Each cloud of rows lies close to a flat space through zero, with a little noise off it, and is much wider in some directions of that space than in others. After each cloud: how many dimensions does that space have?

[[-0.35  1.24  3.20  0.55  1.73 -0.87 -0.53 -0.61 -0.91  0.86 -0.33 -0.76
  -0.40 -1.20 -1.85  1.42]
 [-0.49 -3.27 -3.10 -1.86 -2.27  3.21 -0.19  0.11  3.57 -1.05 -2.06  0.40
   0.38  1.16  2.50 -1.32]
 [-0.11 -1.85 -2.61 -1.96 -2.46  1.88  0.05  0.76  2.23 -0.42 -1.73  0.77
   1.26  0.44  0.66 -1.41]
 [ 0.27  0.23 -1.48 -0.28 -1.00 -1.27  0.70  2.59 -0.47 -2.08  2.31  0.73
   1.61 -0.63 -1.38 -1.36]
 [ 0.14  0.05 -0.01  1.76 -1.28  0.72 -0.51  2.47 -0.63 -1.55  4.68  0.50
   0.90  0.56 -0.63 -1.79]
 [ 0.83  0.98  1.87  0.60 -0.23  0.17 -0.16 -1.66 -0.34  2.48 -1.02 -1.36
  -0.26  0.18  1.14  1.04]
 [ 0.10 -1.96 -1.76 -1.30 -2.24  1.81  0.07  0.46  2.50 -0.50 -1.30 -0.24
   0.90  0.67  1.85 -1.08]
 [ 0.89 -0.15  1.57 -0.09  0.78  0.28  0.30 -1.88  1.90  0.22 -2.01 -2.70
  -0.58 -0.73  2.89  2.28]
 [-1.24  2.98  1.61  1.75  5.00 -6.26  0.66  0.67 -5.67 -1.25  3.53  1.92
  -1.72 -1.31 -4.87  0.85]
 [-1.35 -2.20  0.43 -1.75  0.69  0.92 -0.45 -0.67  2.71 -0.93 -2.92 -0.29
  -0.50 -0.31  0.31  0.63]
 [-1.07 -2.47  0.43  0.84 -1.55  0.74 -1.10  1.52  0.83 -1.43  3.29  0.23
  -0.06  2.22  0.81 -2.24]
 [-2.55 -0.85  4.54 -0.29  0.98 -3.46 -1.19  2.57 -1.05 -1.50  2.25  0.39
   0.60 -0.39 -5.18 -1.16]
 [-0.32 -1.80 -2.45 -1.07 -1.42  1.91  0.07  1.46  2.12 -1.88  0.00  0.74
   0.87  0.14  0.51 -1.28]
 [ 3.07  2.75  0.70  2.15 -2.98  0.21  0.39  1.06 -1.63  1.83  3.28 -1.67
   2.14  0.27  1.33 -0.59]
 [ 0.43 -0.30 -2.98 -0.05 -2.60  1.09  0.22  3.08  0.08 -1.75  2.62  1.59
   2.11  0.05 -0.98 -2.58]
 [ 1.15 -1.24  0.04 -0.17 -2.60  1.19  0.09  1.44  2.56 -1.45  1.08 -1.94
   1.78  0.11  2.27 -0.80]
 [ 0.18 -0.41 -1.79  1.01 -0.38  2.37 -0.28  0.41  0.34 -0.87  1.60  0.85
  -0.31  0.58  1.05 -0.58]
 [-0.44 -2.06  0.17 -2.48 -0.26  0.61  0.15 -0.91  3.34 -0.48 -4.17 -1.38
   0.25 -0.68  1.35  0.98]
 [ 0.79  0.65 -2.25 -0.21 -0.42  1.63  0.44 -1.46 -0.10  1.66 -1.95  0.61
  -0.42  0.35  1.37  0.34]
 [ 0.19 -1.24 -0.62 -0.62 -1.38 -0.03  0.25  0.20  1.23 -0.39 -0.28 -0.61
   0.49  0.77  1.57 -0.72]
 [ 0.87  3.45  0.27  0.61  2.30 -3.82  1.28 -0.48 -3.68  1.06  0.23  0.48
  -0.19 -1.56 -2.14  1.39]
 [ 2.35  1.17 -2.60  0.48 -3.52  0.15  1.01  1.42 -0.69  0.62  1.95 -0.03
   2.17  0.71  1.71 -1.69]]
 | 7

[[-0.02  3.04 -4.04 -1.01 -1.20 -0.87 -1.40 -3.99 -1.65 -0.08  0.28  2.39
  -6.37  1.70 -3.60 -1.06]
 [ 1.58  0.30 -0.55  0.76 -0.45 -0.21  1.43 -2.30 -0.86  0.95 -2.62  0.66
  -0.04 -0.55 -0.98 -0.92]
 [ 1.22  1.40 -1.38  0.69  1.15 -0.72 -1.39 -1.81 -2.21 -0.97 -1.96 -0.99
   0.31 -0.95  1.45  3.10]
 [-3.20  0.48 -0.40 -0.10  1.60 -0.61  0.43 -0.96 -0.06 -1.04  0.78  0.38
  -1.58  0.63  0.17 -0.29]
 [ 1.03  2.41 -0.97 -0.78 -2.18 -2.54 -1.59 -0.10  0.29 -0.86  0.04 -2.51
  -2.00 -0.66  0.93 -0.53]
 [-0.30  2.63 -0.83 -1.06  2.05 -1.66 -0.28  3.36 -2.07 -1.02 -0.11 -1.31
   1.31  1.55 -1.99  1.05]
 [ 0.06 -1.11 -0.89  0.20 -0.98 -0.32 -0.63 -1.42 -0.93  0.47 -1.69 -0.12
  -1.84 -0.02  0.58 -0.47]
 [-0.68 -1.13 -0.20 -0.90 -0.32 -1.33 -2.21  2.13 -0.89 -1.76 -2.16 -1.23
   1.48  2.68  0.68 -0.65]
 [ 0.31  0.05 -0.02 -0.49 -0.11 -0.60 -0.13  1.66 -0.91 -0.84  0.21 -0.01
   0.05 -0.93 -0.20  1.99]
 [ 0.52  1.23  0.69  0.92 -0.65  1.90  2.03 -0.80 -1.46  0.43  0.59 -0.05
  -0.14  0.62 -2.54 -2.22]
 [ 0.54 -2.35  0.88  0.37 -1.34  0.72  0.35 -0.05  1.43  0.13 -0.52 -2.37
   2.40  0.11  2.29 -1.92]
 [ 0.29  0.72 -1.14  0.87 -1.09 -2.37 -0.12 -0.25  0.76  0.46 -1.79 -0.35
  -0.98 -0.37  2.15 -2.75]
 [ 2.41  1.51 -1.72 -0.03 -1.32 -0.30 -0.03  0.26 -0.58  0.45 -0.06 -3.72
  -2.57  0.75  0.48 -0.08]
 [ 0.57  2.61  0.42 -0.47  1.47  0.78  1.09  3.12 -3.82  0.04  0.07 -1.39
   0.33  2.89 -1.50  0.87]
 [ 0.44  0.59  0.62  1.06  0.28  0.62  1.58 -0.91  1.51  0.27 -0.30  0.76
  -1.56  0.61  0.81 -0.44]
 [-0.07  0.95 -0.05 -0.21 -0.59 -1.28 -0.46 -2.43  0.64 -0.40 -0.42  2.16
  -0.42 -1.35  0.85  0.41]
 [ 1.80  2.08 -1.56 -1.25 -0.46 -1.31  2.32 -2.20 -2.33  0.64 -1.65  0.43
  -0.77 -0.67 -1.69  1.30]
 [ 0.14 -0.44 -1.95 -1.02 -0.65 -0.04 -4.73  1.04  1.13 -0.90  2.70  1.65
   0.19 -0.35 -0.56  1.26]
 [-0.18 -0.84  3.34  1.22 -0.10  1.63  4.04  1.31  0.24 -0.15 -0.41  1.15
   2.02  0.12 -1.15 -1.65]
 [ 0.85 -2.47 -0.90 -0.12 -2.08  1.06  1.41  0.04  1.24  0.48  0.72 -0.05
   0.61  0.49  1.57 -1.99]
 [-1.08 -0.85  1.04  1.41 -0.10 -0.04  0.56 -1.86  0.59 -0.02 -1.79  1.17
  -1.30 -0.04  0.71 -1.67]
 [ 1.35 -1.62  3.97  2.38 -1.28  2.13  3.48 -0.29  1.90  2.36 -0.98  0.91
  -1.14 -1.23  1.99 -1.45]]
 | 14

[[-1.05  0.38  1.46 -5.17 -5.11  3.37  0.41  3.27  2.30 -2.81 -2.74  3.21
  -3.63 -3.80 -2.83 -0.61]
 [-2.63 -1.10  1.90  2.13  1.96  2.88 -0.30 -1.35 -3.18  1.38 -0.60  4.54
  -1.32 -0.15  5.59 -4.93]
 [-2.37  1.47 -0.32  4.98  4.38 -2.36  1.77 -1.61 -4.19  0.97  3.57 -1.08
   3.17 -2.11  2.75 -2.36]
 [-2.53  0.85  0.47  2.98 -2.25  0.61  1.98 -1.73  0.31 -0.89 -4.69 -1.92
  -3.00  1.93 -3.10 -1.49]
 [-0.75  1.88  0.20  4.12 -1.05 -3.14  4.38 -3.88 -0.93 -3.97 -1.77 -3.88
   0.64  2.78  2.40 -2.10]
 [ 2.48  3.23  0.31  2.93 -4.15 -0.63  2.63  0.34 -0.52  2.58  0.39 -0.84
  -2.11  1.86 -1.15  1.16]
 [ 2.17 -2.56  3.92  0.78 -2.27 -0.67  2.37  3.88  0.46 -1.27 -3.53  2.21
  -3.52 -0.39  3.55 -0.79]
 [-1.02  0.46  3.91  1.22 -0.45 -3.21 -0.36  0.47  2.93  0.56  0.81 -0.27
   2.05  3.43  1.48 -3.45]
 [-1.58  2.89 -0.15 -4.12 -1.46  1.29 -2.21  0.32  1.14 -1.53 -5.07 -6.42
   0.14 -2.00 -1.94  3.53]
 [-4.41  1.25  2.97  1.91  1.08 -2.30 -1.38 -0.06 -0.21 -1.46  0.32 -2.10
  -0.09 -1.21  1.06 -2.30]
 [ 3.69  0.99  1.56 -0.97 -0.57  0.98 -2.44  3.29 -3.82  0.82 -1.30  1.07
  -0.76  0.59  1.41  4.11]
 [ 3.56  1.84  2.51 -0.87 -1.86 -2.18 -0.63  2.21 -0.26 -1.77 -1.74  1.27
   3.49  4.44 -0.16  0.40]
 [ 3.16 -0.78  0.28 -3.38 -2.17 -1.78 -1.53  3.18 -1.32 -4.11 -1.02  2.05
  -3.33  0.71 -0.58  1.40]
 [ 0.87  4.07 -0.19 -0.90  3.06 -4.12 -0.84 -1.05  4.02  1.21  3.01 -5.75
   4.57 -0.93 -3.23 -0.21]
 [ 1.14  0.83 -1.87  2.29 -1.68 -1.79 -4.25 -4.51  4.36 -1.42  1.97  0.35
   0.88 -0.21  2.15 -0.20]
 [-0.08  1.19  2.43 -1.90  4.55  2.13  0.79  0.50  0.02 -0.58  0.36  0.49
   7.81  0.03 -4.20  0.64]
 [-0.79 -0.61 -3.77  3.14 -3.15 -4.08  3.79 -0.22 -3.16 -0.01  0.25 -3.26
  -1.49  1.25  5.10 -0.38]
 [-1.33  0.39  2.15  0.46  0.19 -0.25 -4.21 -1.17 -0.32  0.19  3.94  1.57
  -3.98  2.17 -2.32  0.18]
 [ 0.17 -0.52 -2.70  0.92 -3.31 -1.38  1.31  0.77  1.82  0.20  0.12 -3.01
  -1.39 -1.70 -1.89  3.15]
 [ 1.25 -3.49 -0.73 -0.45 -1.74 -1.72  2.60 -0.22  1.14 -2.70 -0.13  1.94
   1.35  4.23  1.61 -1.12]
 [ 0.93  1.82  4.07 -2.34  0.07  0.65  0.27  2.00 -1.06 -1.31 -3.77  3.12
  -1.36  1.83  0.12 -4.52]
 [ 1.93 -1.79 -1.68 -4.66 -2.99  3.04  1.91 -1.03 -0.75 -2.15  2.76  0.16
  -3.36 -0.55  3.29  3.64]]
 | 14

[[-0.85  3.35  0.41  4.11 -2.57  4.08 -0.78  3.33  1.12 -1.19  3.71 -2.47
  -1.09  1.75  1.83  0.62]
 [ 2.09  1.40 -2.19 -0.40  2.89  3.06 -0.27 -1.74  3.46 -1.06 -1.89 -1.07
  -1.14 -0.60 -5.53  1.53]
 [ 0.17  0.88 -0.41 -0.40  1.76  1.68 -0.32 -0.46  3.06  0.18 -1.09 -0.29
  -0.55  0.12 -2.83  1.11]
 [-2.43  0.12  0.80  0.53 -1.57  0.55  0.77  0.92 -2.41  2.48  2.18  2.46
   0.24 -0.23 -0.32  1.98]
 [ 0.83  1.15 -0.23  0.97  0.15  1.51 -0.63  0.25  0.97 -0.76  0.07 -1.24
  -0.43  0.33 -1.32  0.80]
 [ 0.37  0.66 -2.35 -0.66  0.27  1.43  1.26 -0.48 -0.38 -0.31  0.50  1.26
  -1.23 -0.66 -1.09  0.37]
 [-1.03 -2.99  0.60 -4.49  1.34 -3.15  0.20 -2.60 -1.65  4.08 -3.32  4.64
   0.89 -1.18 -3.54  2.42]
 [-0.14  1.35  0.54  1.85 -0.91  2.33 -0.19  1.31  0.83 -1.02  1.07 -1.30
  -0.57  0.21 -0.84  0.12]
 [ 1.19 -2.12 -0.21 -1.58  1.47 -2.99 -0.04 -1.95 -0.94 -0.31 -2.14  0.10
   1.15 -1.02 -0.47 -1.13]
 [-0.41  2.76  0.99  3.08 -0.53  5.23 -0.56  2.19  4.47 -1.91  0.79 -2.94
  -1.62  1.00 -2.39  0.38]
 [ 1.08 -0.66 -2.26 -0.21 -0.52 -0.91  2.26 -0.88 -2.65 -2.49  0.71  0.02
  -0.12 -1.61  1.50 -2.90]
 [ 1.20  0.34  0.48  0.74 -0.55 -0.57 -2.10  0.51  0.04  0.04 -0.36 -1.56
   0.22  1.11  1.02  1.11]
 [-0.49  0.34 -2.26 -1.24  0.89 -0.20  0.33 -1.48 -2.27  3.97  1.75  3.51
   0.16  0.15 -0.60  3.53]
 [-0.56 -2.31  0.12 -3.47  1.87 -3.50  0.07 -1.72  0.23  2.55 -2.37  2.68
   0.92  0.04  0.83  0.11]
 [-1.42  1.30  1.12  2.93  0.03  1.51  1.33  0.22 -0.87 -1.17  3.19 -1.68
   1.64 -0.94 -1.58 -1.11]
 [-0.04  0.62  0.88  0.99 -0.29  1.80  0.09  0.41  0.73 -1.13 -0.12 -1.12
  -0.21 -0.64 -2.77  0.08]
 [ 0.03  0.66  1.06  0.52  1.47  1.09 -1.06 -0.11  3.25 -0.12 -0.78 -1.77
   0.34  0.75 -1.38  0.39]
 [ 2.09 -0.81 -1.15 -0.83  1.21 -2.48 -1.08 -1.51 -0.57 -0.10 -1.27 -0.48
   0.70  0.29  1.17  0.00]
 [ 0.40 -1.66 -0.01 -1.26  0.27 -3.66 -0.31 -0.88 -1.97  0.83 -0.49  0.62
   1.07  0.02  3.01 -1.00]
 [ 0.75  0.19  0.12 -0.63  1.41 -0.09 -1.04 -0.79  1.51  0.67 -1.33 -0.24
   0.11  0.45 -1.90  1.40]
 [ 0.52 -0.27  2.15  1.24 -0.45 -1.14 -1.44  0.78  0.50 -1.28 -0.95 -2.34
   0.78  0.54  0.94 -1.15]
 [-0.87  0.08  0.48 -1.50  1.10  1.56 -0.81 -0.14  2.75  2.04 -1.80  1.65
  -0.75  0.41 -3.53  2.86]]
 | 7

[[ 0.59  1.70 -1.24 -1.45 -2.83 -0.91  2.71 -2.61 -0.30 -2.47 -1.67  0.69
   1.75 -1.36  0.21 -0.19]
 [-0.99 -1.50  0.24  1.36  2.16  0.65 -0.90  0.72 -0.98  1.65  0.90 -0.86
  -0.84  0.99 -1.08 -0.05]
 [ 2.24  3.56  1.73 -3.54 -4.54 -2.46  0.18  0.99  3.38 -2.18 -0.91  2.53
   1.56 -1.89  2.44  0.80]
 [ 0.56  0.24  2.73 -0.46  0.21 -0.73 -3.08  3.83  2.64  1.43  0.82 -0.14
  -0.87 -0.03  1.60  0.87]
 [-1.62 -2.16 -0.67  2.03  2.79  1.25 -0.69  0.18 -1.41  1.69  0.88 -1.09
  -0.94  1.50 -1.53 -0.34]
 [-0.80 -1.31 -2.63  1.21  0.76  1.13  2.42 -2.71 -2.23 -0.38 -0.33 -0.67
  -0.15  0.49 -1.67 -0.74]
 [-0.52 -2.02  2.46  1.62  3.23  0.57 -4.43  3.88  0.98  2.81  2.13 -1.20
  -2.03  1.20  0.01 -0.03]
 [ 1.59  2.93  0.26 -3.26 -4.21 -1.93  2.02 -1.09  1.69 -2.30 -2.24  1.72
   1.91 -2.28  1.69  0.23]
 [-2.18 -3.55 -0.05  3.40  5.00  1.44 -2.85  2.08 -1.48  3.17  2.30 -1.70
  -2.18  2.46 -1.42 -0.74]
 [ 2.97  3.90  2.21 -4.39 -6.45 -2.96  0.97  0.00  4.16 -3.18 -1.92  2.57
   1.94 -2.74  3.01  0.74]
 [-0.30 -0.28 -2.05  0.30 -0.56  0.10  2.79 -2.77 -1.84 -0.81 -1.03 -0.10
   0.06 -0.05 -1.19 -0.25]
 [-1.50 -2.16 -2.48  2.61  2.63  2.26  1.29 -1.95 -2.87  0.52  0.35 -1.43
  -0.30  1.34 -2.40 -0.58]
 [ 1.27  1.83  1.08 -1.83 -2.25 -1.07 -0.29  0.99  1.98 -0.74 -1.19  1.16
   0.29 -1.24  1.15  0.87]
 [ 1.59  2.53  1.80 -2.44 -3.62 -1.65 -0.28  1.12  2.54 -1.22 -1.20  1.72
   0.57 -1.63  2.28  0.42]
 [ 3.98  5.63  4.00 -5.69 -6.86 -3.67 -0.82  2.51  5.76 -2.72 -2.23  3.15
   1.47 -3.19  4.31  1.94]
 [ 1.19  1.58  0.41 -2.16 -3.23 -0.72  1.08 -0.65  1.00 -1.20 -1.07  1.22
   1.32 -1.22  0.74  0.39]
 [-0.22 -0.89  1.25  0.83  1.35  0.29 -2.20  2.09  0.79  1.38  0.95 -0.52
  -1.33  0.75  0.15 -0.01]
 [ 0.16 -0.27  2.52  0.36  1.46 -0.45 -3.28  3.98  1.61  1.41  0.98  0.05
  -1.12  1.01  0.77  0.75]
 [ 1.08  3.39 -2.30 -2.50 -4.43 -0.48  5.22 -4.48 -0.76 -3.69 -2.70  1.15
   2.00 -1.91 -0.04 -0.11]
 [ 2.83  4.00  1.76 -4.23 -6.11 -2.61  1.28 -0.65  2.87 -3.03 -2.11  2.45
   2.22 -2.64  2.59  1.02]
 [ 1.63  3.14 -1.92 -3.06 -4.51 -0.74  4.28 -4.31 -0.08 -3.29 -2.97  1.51
   2.02 -2.12  0.88  0.27]
 [-1.32 -2.10  1.00  2.52  3.56  0.85 -2.81  2.80 -0.28  2.87  1.91 -1.35
  -1.53  1.14 -0.49 -0.32]]
 | 2

[[ 1.12  0.67  0.32 -0.57 -2.64 -2.15 -0.35  0.83  0.73 -0.78 -2.55 -0.39
   1.02 -0.58  0.22 -0.31]
 [ 2.29  1.30  0.50 -1.29 -1.90  0.25  2.76  1.60 -2.57 -1.16  0.27 -5.73
  -0.25  2.45 -1.93  1.86]
 [-1.38 -0.46  0.66  1.18  2.14  0.11 -1.15 -1.20  1.79 -0.34  0.10  3.98
  -0.83 -1.30  1.29 -1.98]
 [-2.18 -0.87  0.73  1.53  2.91  0.69 -1.87 -1.56  1.42 -0.56  0.96  3.91
  -0.83 -1.27  0.45 -1.61]
 [-0.55 -0.17  0.46  0.39  1.25  0.41 -0.30 -0.57  0.34 -0.47  0.57  1.19
  -0.52 -0.12  0.17 -0.52]
 [ 1.66  0.80  1.67 -0.50 -3.03 -2.55 -1.09  0.91 -0.21 -1.92 -3.11 -1.75
   1.09 -0.48 -1.53  0.45]
 [ 1.19  0.24 -0.91 -1.03 -2.17 -0.62  0.43  0.93 -0.73  0.89 -0.88 -2.09
   0.91  0.34 -0.19  1.11]
 [-2.29 -0.76  1.44  1.97  4.84  2.01 -0.95 -2.15  0.67 -1.05  2.70  3.22
  -2.15 -0.24 -0.31 -1.51]
 [-2.40 -0.57  1.95  2.26  6.78  4.12  0.73 -2.39 -1.11 -1.64  5.55  0.70
  -3.32  1.69 -2.11 -0.33]
 [ 0.28 -0.34 -0.06 -0.32 -1.51 -1.17 -1.94  0.22 -0.14  0.46 -1.58 -0.55
   1.46 -1.07 -0.78  1.06]
 [-3.92 -1.13  1.43  3.04  5.94  1.03 -1.87 -2.96  3.96 -1.27  1.82  8.82
  -2.41 -2.07  2.75 -4.65]
 [ 1.60  0.02 -0.96 -1.42 -4.42 -2.52 -1.54  1.25 -0.47  1.30 -3.31 -2.08
   2.67 -1.04 -0.41  1.61]
 [-1.51 -1.02 -0.83  0.85  1.40  0.28 -1.56 -0.90  1.17  1.26  0.59  3.25
   0.22 -1.43  1.07 -0.94]
 [-0.87 -0.52  1.74  0.91  0.89 -0.48 -2.82 -0.75 -0.25 -1.33 -0.49  0.59
   0.40 -1.12 -2.09  0.45]
 [ 1.82 -0.08 -4.18 -2.53 -5.05 -1.39  0.65  1.98 -0.59  4.47 -1.91 -2.73
   2.95  0.03  1.58  2.36]
 [-0.82 -0.17 -0.18  0.56 -0.40 -1.72 -1.62 -0.34  2.70  0.08 -2.21  4.46
   0.49 -2.21  2.50 -2.30]
 [ 1.33  0.87  1.35 -0.44 -1.11 -0.56  1.24  0.82 -1.07 -1.80 -0.64 -2.77
  -0.32  1.03 -1.27  0.54]
 [ 1.22  0.57  1.03 -0.74 -1.06  0.03  0.88  0.83 -2.07 -1.16 -0.29 -3.83
   0.01  1.39 -2.15  1.38]
 [-2.55 -0.71  0.77  1.85  5.18  2.40 -0.34 -2.07  0.52 -0.70  3.41  2.90
  -2.23  0.12 -0.21 -1.24]
 [ 0.37  0.03 -1.38 -0.67 -0.24  0.95  1.40  0.64 -0.55  1.39  1.22 -1.26
  -0.01  1.00  0.57  0.76]
 [-0.01 -0.49 -1.01 -0.38 -0.46  0.30 -0.45 -0.09 -1.09  1.70  0.72 -1.21
   0.72  0.15 -0.63  1.36]
 [-0.44  0.27  3.14  1.28  3.02  1.19  0.35 -1.01 -0.92 -3.52  1.57 -0.49
  -2.07  1.08 -2.33 -0.71]]
 | 4
